The groups are shells around one centre, one inside the other: the same stretched ball of 6 dimensions in 7 sizes.
Some rows, each with its group after it:
[-55  66 -18 -85  69 -72  80  57  26  72 -55 -40  19] -> (1)
[ -1  -3  -8 -58 -20  -6  16  36  27   9  19  14 -22] -> (2)
[ 10   5   5 -80  12 -36  73  35  33  32  36  -1  22] -> (2)
[-19  21  -9 -84  40 -53  42  23  23  43   4   2  23] -> (3)
[ 32   9   1 -66  42 -45  68  39  46   9   4 -42   3] -> (5)
[-15  58   1 -74  81 -60  91  67  35  52 -39 -43   2] -> (1)
[-64  45  -8 -79  28 -53  67  31  13  63 -37 -26  19] -> (3)
[-61  63  -1 -81  64 -64  81  44  16  72 -52 -34  18] -> (1)
[-73  32 -13 -85  12 -52  43  12   6  63 -22  -2  29] -> (6)
[ 63   1 -22 -73  47 -40  34  61  61   2  38   1  -6] -> (5)
[-68  -2 -13 -61 -43 -13 -15 -11  -3  25 -10  19  -6] -> (3)
[  -1   31  -40 -111   55  -77   60   57   45   64   30   17   49] -> (5)
[ 34 -24  24 -36 -10  17  -7  17  22 -27  33  24 -49] -> (0)
[ 23 -42  31 -45 -30  12  -5 -18  11 -24  51  28 -21] -> (0)
[-15  16 -23 -82   9 -38  35  42  30  40  16  16  11] -> (3)
[ 42 -11   6 -77  21 -33  53  29  40  11  55   9  16] -> (6)
[-39  66   8 -68  85 -50  61  60  18  57 -51 -17 -14] -> (5)
[-25 -27   1 -33 -57  26 -53  -6   2 -20   7  36 -54] -> (5)
[ 14  44  -6 -86  82 -68  95  68  48  48  -5 -32  20] -> (1)
[ 28 -36 -19 -68 -18 -17 -26   1  31 -12  56  38  -2] -> (0)
[ 20   6  -1 -64  38 -22   1  36  29  10  24  34 -21] -> (6)
[ -5  33   2 -74  77 -43  16  40  22  35  -1  28  -8] -> (5)
[-94  27 -30 -75 -10 -37 -12   3  -4  52 -37  16   5] -> (4)
[-29 -13  11 -42  -9   3 -47 -17  -3  -7  -4  33 -38] -> (5)
[ 36 -67   1 -44 -77  21 -32 -18  24 -43  70  32 -23] -> (4)
[-10 -46   4 -39 -63  24 -62 -27   1 -28  34  49 -39] -> (1)
[ 37 -36 -13 -60 -12  -2 -44  11  29 -19  64  63 -23] -> (4)
[-16  36   0 -79  41 -54  94  48  33  49 -14 -38  20] -> (1)
[ -9  44  13 -70  67 -57 100  49  33  43 -32 -56  10] -> (2)
[ -8  -8   5 -47 -29   2  15  21  19  -1   7   1 -30] -> (1)
[-92  43 -33 -97  28 -61   6  14  -1  80 -23  35  31] -> (0)
[-43  14   4 -64  13 -32  19   2   7  28 -18  -5   0] -> (6)
[-102   13  -24  -81  -37  -34   -7  -16  -11   56  -17   26   23] -> (2)
[ 46  17   0 -71  48 -36  74  70  53  19  26 -12  -5] -> (0)
[-19 -16   1 -43 -46  -1  15   3  17  -8  -8 -26 -24] -> (0)
[ -3 -36  -2 -68 -48   2 -24  -9  10   3  67  66  -1] -> (2)
[ 20  -2   8 -44   3 -10  39  35  35  -9  -3 -31 -31] -> (6)
[  1  -2 -13 -83  25 -37  -2  15  22  26  41  48  14] -> (6)
[-32  -9  -7 -56 -17 -13 -23  -7   7   6  -1  18 -16] -> (3)
[-84  35 -10 -68   2 -43  41  10   3  51 -54 -32   9] -> (0)
[-53  50 -28 -82  34 -62  69  51  28  62 -43 -37  17] -> (4)
[ -1 -26  -6 -65 -32 -17  10  -3  22   2  35  10   6] -> (3)
[-28  49 -15 -87  74 -70  60  45  29  58 -27 -19  21] -> (4)
[-62  39 -20 -70  28 -40  10  30  10  47 -41   3  -9] -> (3)
[ 14 -16   2 -64 -17  -6  14  23  25   6  47  34 -10] -> (4)
[-52  26  -9 -53   1 -15   4  30   9  27 -38   0 -32] -> (4)
[-68  10 -24 -61 -22 -26 -11   0   5  26 -34  -3  -8] -> (2)
[ 22  37  10 -73  63 -53 113  67  47  36  -7 -51   9] -> (2)
[  0  -4 -23 -88  15 -40  -1  18  26  29  47  50  20] -> (6)

New rows, each followed by its group:
[ 93 -36  21 -61  31 -10  14  23  45 -27  87  38 -12] -> (5)
[-39  28 -22 -91  41 -47  -3  28  13  55  13  57  14] -> (0)
[-41  54  -4 -86  58 -64  88  49  24  68 -28 -28  25] -> (6)
[ 13  -7  24 -26  -7   9  23  22  24 -24 -16 -33 -54] -> (2)
[-71 -11  -5 -64 -46  -8 -32 -27 -13  25   7  44  -1] -> (4)
[-14  26  13 -47  30 -17  37  40  21  15 -30 -21 -35] -> (1)
[ 39 -25   6 -69  -8 -20  41  16  37   0  59   8  10] -> (6)
[-104   71  -23  -90   48  -61   36   39   -1   91  -56   11   16] -> (0)
[-16 -10  -2 -43  -3   3 -53   1   7 -10   0  40 -46] -> (5)
[-29  14  11 -48   4 -18  35  17  14  14 -31 -31 -21] -> (3)
[-82  51 -31 -88  31 -62  38  32  11  73 -44  -8  22] -> (6)
[-22  -1  25 -41  -3   7  -6   5   1   1  -4  20 -41] -> (2)
[ 29  -1   4 -79  36 -35  34  30  33  19  49  29  11] -> (3)
[ 53 -47  33 -18 -31  26  -3  -2  27 -59  26 -16 -58] -> (5)
[-51  -6   6 -42 -34  -4  -6 -15  -1   2 -28 -14 -25] -> (0)
[-43  19 -21 -83   3 -49  44  20  21  46  -8 -12  25] -> (6)
[-22  -7  12 -53 -20 -13  28  -1  12   8   0 -14  -8] -> (3)
[ 13 -67  16 -35 -95  33 -26 -30  10 -41  57  25 -29] -> (5)
[ 32  31 -10 -80  77 -61  76  64  52  31   4 -27  11] -> (4)
[-64  30 -22 -93  30 -56   9  11   5  64  -4  35  29] -> (4)
[-58   5 -35 -79 -23 -28 -24   7   7  39   8  46   6] -> (1)
[-112   76  -25  -99   59  -79   51   32    0  102  -62   -4   36] -> (2)
[ 15  41  12 -70  80 -49  81  61  39  35 -12 -27  -3] -> (1)
[-38 -19 -27 -85 -43 -31  -4 -13  12  29  37  35  31] -> (5)
[-49  -5   0 -35 -33   9 -38  -5  -2  -5 -30   9 -49] -> (2)
[  6 -12  -2 -58   6  -8 -29  10  17  -2  29  47 -24] -> (3)
[ -8 -17 -11 -66 -30  -7  -9  13  18  10  38  41  -9] -> (3)
[ 42 -37  26 -46 -11  12 -12   1  20 -26  59  42 -30] -> (4)
[-63  10 -15 -73 -34 -30  37   9   9  43 -10  -8  16] -> (0)
[-57 -35 -12 -45 -82  13 -61 -37  -8  -9   4  33 -26] -> (5)
[-26  24   1 -73  11 -41  80  34  25  41 -10 -33  15] -> (4)
[-72  -3 -19 -78 -33 -22 -29 -17  -8  40  13  54  14] -> (4)
[100 -34   7 -47   9  -7  38  45  63 -41  57 -17 -29] -> (5)
[-62   3 -22 -74 -20 -26 -23  -6   1  34   1  38   6] -> (3)
[-42  29  -3 -83  12 -45  70  31  17  58  -2  -7  25] -> (0)
[-32 -33  22 -45 -48  15 -39 -36 -12  -8  26  46 -23] -> (5)
[ 91 -32  19 -42  -1   5  43  44  55 -39  56 -12 -36] -> (5)
[-40  35 -29 -94  27 -61  55  42  27  63  -5  -1  32] -> (3)
[-51 -24   0 -51 -75   1   1 -23   0   5   2  -2  -7] -> (5)
[-16  42  12 -84  80 -61  70  36  22  54  -7  -6  22] -> (5)
[ -19   20  -30 -102   27  -64   50   33   32   57   25   14   45] -> (4)
[ 39 -38 -25 -69 -23  -9 -33  15  36 -14  71  58  -9] -> (0)
[-17  34 -27 -91  51 -64  47  46  35  52  -3  -1  24] -> (3)
[ 48  16   0 -60  49 -31  64  67  53   5   9 -26 -20] -> (4)
[-23  29  13 -57  48 -25  16  29  12  26 -20  10 -24] -> (4)
[-26  -9  -9 -69 -30 -11  -3   8  11  21  30  41  -2] -> (6)
[-70  18 -27 -88   6 -44 -17   1   0  54  -1  47  20] -> (4)
[-61  31 -16 -92  19 -56  43  17  10  66  -5  11  36] -> (6)
[ 36 -48  25 -33 -27  19 -34 -18  16 -45  41  24 -42] -> (0)
[ 34 -49   1 -68 -34  -2 -20 -10  22 -13  87  62   4] -> (4)
[-36 -20  -3 -44 -48  12 -43 -10   0  -6   5  33 -36] -> (6)
[-35  -6 -29 -88  -9 -39 -16  -3  13  34  30  46  25] -> (0)
[-45   0   3 -59  -5 -12 -25  -9  -4  19   0  39 -15] -> (6)
[-14  36 -13 -70  34 -47  74  58  38  38 -27 -42   0] -> (1)
[-52 -25 -23 -74 -50 -17 -46 -31  -3  19  29  55  13] -> (5)
